The groups are shells around one centre, one inside the other: the same stretched ball of 6 dimensions in 6 sizes.
In the rows, 128 means zero.
Known rows, each followed by its group:
[123 125 158 144 113 100  93  94 157  64  76 170 148 134 176 144  83 148
  77]  Z394
[142 136 134  81  94 111 129  96 181 141 137 134  98 147 154 156  83 116
 134]  Z267
[150  75 104 215 138 127 154 204  73 157 155 130 178  96  98  88 139 177
 132]  Z394
[120 126 117 146 147 143 139 149  98 134 134 127 137 121  96 113 159 139
 139]  Z482
[115 116 145 127 149 135 127 123 116 101  98 146 131 134 103 132 131 157
 113]  Z429
[108 100 156 129 177 152 127 138  84 100  88 123 137 124  80 121 153 160
 106]  Z267
[108 146 121 103 135 154 148 114 120 131 141 115 111 122 130 129 126 113
 135]  Z482
[125 104 132 153 119 126 144 128 125 109 123 147 146 112 156 128  73 161
 100]  Z429
[114 121 134 180 133 123 116 131 110  81 100 155 167 109 155 115 113 153
  90]  Z482
[110 201 123  64  99 126 110  61 186 114 131 135  87 153 172 157 122  69
 141]  Z288
[113 131 114 146 126 140 152 128 116 119 138 143 136 114 139 122 106 144
 122]  Z394
[130 140 151 151 107  93  77  99 160  72  84 158 153 131 188 136 105 122
  84]  Z826
[125 149 119 150 104 114 118 113 147 107 129 148 142 121 177 128 105 118
 114]  Z482
[135  74 137 179 147 133 141 169  85 124 120 126 165 101 116 107 113 174
 103]  Z482
[139 138 103 157 100 114 135 136 141 140 155 146 140 121 153 121 114 128
 138]  Z288
[128 153 128 122  99 104 114  96 171 104 117 166 124 145 160 146 102 128
 121]  Z429
[143 164 109  53 106 134 139 112 165 193 177  94  73 152 114 145 150  72
 186]  Z288
[176 107  99 160 113 107 131 189 122 199 176 112 140 129  92 106 171 126
 174]  Z826
[ 94 122 162 119 176 154 112 115  92  77  75 123 134 124 103 126 152 140
  95]  Z826
[115 192 113  96  83 118 118  69 185 112 142 142 106 135 205 149  91  78
 128]  Z826
[156 159 100  93  94 118 128 131 163 193 184  98  98 140 135 131 152  72
 180]  Z267
[ 96 145 151  97 149 149 118  92 124  88  94 126 117 130 134 139 126 120
 104]  Z482
[131  64 141 152 172 152 154 178  67 142 121 111 147 110  64 108 142 181
 121]  Z288
[133 119 156 128 130 110  95 116 141  99  91 139 137 136 137 136 125 134
 103]  Z394
[114 188 132  49  89 125 118  52 197 118 133 129  79 150 189 166  88  72
 131]  Z429
[118 146 156  96 126 121  94  88 154  93  92 129 117 140 155 146 120 107
 104]  Z267
[100 145 148  66 140 158 136  86 134 112 116 106  95 129 141 146 108 105
 116]  Z288
[ 91 134 145 111 153 158 136 102 108  89 102 124 124 117 136 132 113 132
 100]  Z429
[121 106 148 195 132 108 101 131 114  63  79 167 180 110 161 117 103 167
  72]  Z288
[139 178 112  60 114 130 116 111 162 179 164  93  80 155 112 140 181  59
 184]  Z394
[113 174 124  84  95 123 129  71 181 110 130 151  98 144 174 156  86 105
 128]  Z288
[108 114 133 177 143 137 130 136  95  87 106 144 164 102 145 111 113 156
  92]  Z429
[118 130 152 172 118  99  86 103 144  52  71 176 167 125 180 132  97 149
  71]  Z394
[134 130 115 178 103 110 122 134 134 113 135 148 160 109 178 116  99 132
 110]  Z267
[164 141  97  95  97 114 143 144 161 203 185 117  95 152 100 134 151 104
 191]  Z826
[111 197 114  46  99 143 134  69 177 145 160 104  73 141 174 154 114  54
 155]  Z826
[123 157 137 156 103  96  82  95 161  72  94 164 152 130 193 134 110 115
  92]  Z267
[103 129 146 103 127 138 141  88 142  88 103 152 117 130 151 150  72 150
  98]  Z267
[161 134  99 135  87  99 137 141 164 170 168 148 122 143 128 132 121 130
 164]  Z826
[135 119 110 109 135 149 164 152 112 178 167 105 109 126  88 122 143 130
 164]  Z482
[142 135 122  96 134 133 127 140 130 169 148 103 105 143  88 128 172 106
 165]  Z482
[144 137 122 109  81 105 135 102 182 138 146 148 113 138 175 150  67 123
 129]  Z267
[157 133  89 122 119 132 151 171 122 210 192 101 112 134  81 113 179 108
 194]  Z826
[148 175 116  75  74 102 113  87 202 155 157 127  91 153 177 155 108  72
 155]  Z429
[124  60 154 152 172 150 149 164  72 118 102 121 150 109  81 114 119 189
 100]  Z394
[141  88 125 201 146 126 125 182  79 130 126 123 177 100 115  93 148 157
 113]  Z429
[ 98 133 153 150 158 137  98 113 103  63  74 140 153 118 137 121 143 135
  85]  Z394
[129 152 138  52 102 126 131  79 182 138 134 124  80 153 149 163  92 101
 138]  Z288

New rows. What belongs after each?
[161 152 109  82  96 113 123 127 169 192 174 103  93 151 123 138 152  80
 180]  Z267
[163 153 108  79  77 105 130 114 189 187 177 115  90 151 148 148 115  85
 172]  Z394
[ 96 141 140  84 152 166 144 101 113 115 120 107 104 123 124 136 123 116
 120]  Z429
[137 155 131  95 106 108 107 101 171 129 124 142 107 155 135 148 133 107
 141]  Z482
[ 95 136 126 121 160 168 149 126  89 116 127 113 125 112 112 118 142 128
 124]  Z394
[154 107 123 183 114 101 111 159 125 131 130 139 164 118 141 111 130 142
 120]  Z482
[139  43 145 230 178 129 127 207  44 108  94 137 199  96  73  86 154 210
  92]  Z826
[127 176 119  81  83 112 125  75 194 126 141 150  95 151 175 159  90  97
 140]  Z429
[138  95 111 186 145 134 147 183  81 147 143 130 161 108  91  98 152 164
 136]  Z482
[106 111 150 162 141 131 121 117 110  69  86 153 158 110 155 125  93 162
  76]  Z482
[118 174 116  31 105 147 156  78 176 162 163 114  60 154 132 162 108  87
 168]  Z826
[102 190 147  98 102 109  82  50 186  59  85 162 117 146 201 157 101  91
  94]  Z826
[107 104 141 155 179 157 130 154  66 107 102 114 152 109  87 105 166 152
 110]  Z429
[128 113 138 133 152 140 120 147 100 133 121 103 136 119 107 115 157 125
 125]  Z482
[139 193 123  32  83 115 108  68 208 161 155 108  65 164 165 165 126  47
 166]  Z394
[109  86 153 183 163 139 124 146  78  75  82 141 173 100 127 110 115 178
  74]  Z429
[132 182 128  69  77 108 106  67 203 129 141 123  92 145 204 158  91  64
 132]  Z394
[123 137 111 174 138 132 121 153  98 123 134 128 156 111 125 102 166 124
 130]  Z394
[142  51 139 170 163 139 155 187  72 142 120 128 156 113  64 108 130 200
 119]  Z826
[110 176 149  47 113 131 105  57 180 107 111 118  83 150 169 163 109  75
 121]  Z267
[ 99 116 143  83 158 175 162 113 100 126 127  96 104 113 117 133 105 131
 117]  Z826
[125 105 132 149 119 125 147 125 129 107 120 156 143 117 148 132  73 168
 102]  Z288
[105  86 146 145 172 168 153 149  66 113 114 102 146  94 112 109 117 158
  97]  Z826
[151 153 131  85  94 105 102 103 180 152 142 113 102 147 160 146 124  80
 144]  Z826
[163 129 102 113  90 113 145 143 158 192 182 115 109 135 133 131 118 110
 169]  Z267
[122 170 122  95  80 114 125  73 188 115 140 144 107 134 205 153  67  95
 120]  Z267
[162 149  87 140  85 106 132 149 156 186 188 122 125 130 145 119 140  96
 173]  Z826
[160 135 110 114  92 106 130 133 165 173 164 128 113 142 133 135 124 111
 162]  Z482
[147 146 105  71 102 133 154 124 159 194 182 102  83 143 117 141 129  95
 180]  Z288
[149 140 129 165 104  84  81 129 156 108 109 159 154 140 151 126 144 123
 120]  Z394
[135  60 121 185 155 149 173 191  64 150 144 121 163  93  89  98 115 191
 120]  Z394
[106 193 135  54 106 129 109  56 184 106 118 132  84 154 169 161 117  74
 131]  Z429
[138  94 121 150 145 144 150 171  88 161 151 101 141 106 102 106 140 141
 136]  Z482
[144  72 135 156 155 131 144 175  90 144 121 134 146 127  61 115 145 185
 132]  Z826
[132 172 129  66  88 109 114  73 198 130 133 141  87 159 164 163 102  91
 142]  Z482
[123 156 112  72 123 149 150 113 141 166 163 105  87 140 112 138 141  96
 167]  Z482
[128 175 123  74  83 117 121  74 191 133 146 126  93 141 192 155  88  77
 135]  Z429
[ 96 195 125  33 119 157 138  60 165 129 142 108  67 146 151 158 121  67
 148]  Z826
[124  98 135  82 166 172 167 149  89 172 147  80  99 124  64 125 147 135
 151]  Z826
[ 89 174 136  79 136 156 124  77 136  98 115 116 101 129 154 141 127  89
 119]  Z394
[151 170 126  98  77  90  90  92 198 137 138 131 110 149 186 149 116  74
 139]  Z394
[138 124 129 111 108 116 136 115 156 134 132 146 116 141 133 144  97 140
 132]  Z482
[166 137 107 120  92  96 124 140 168 174 160 141 115 153 114 136 142 120
 170]  Z826
[114 110 150 175 147 126 106 131 102  74  85 143 168 108 149 114 119 152
  79]  Z429
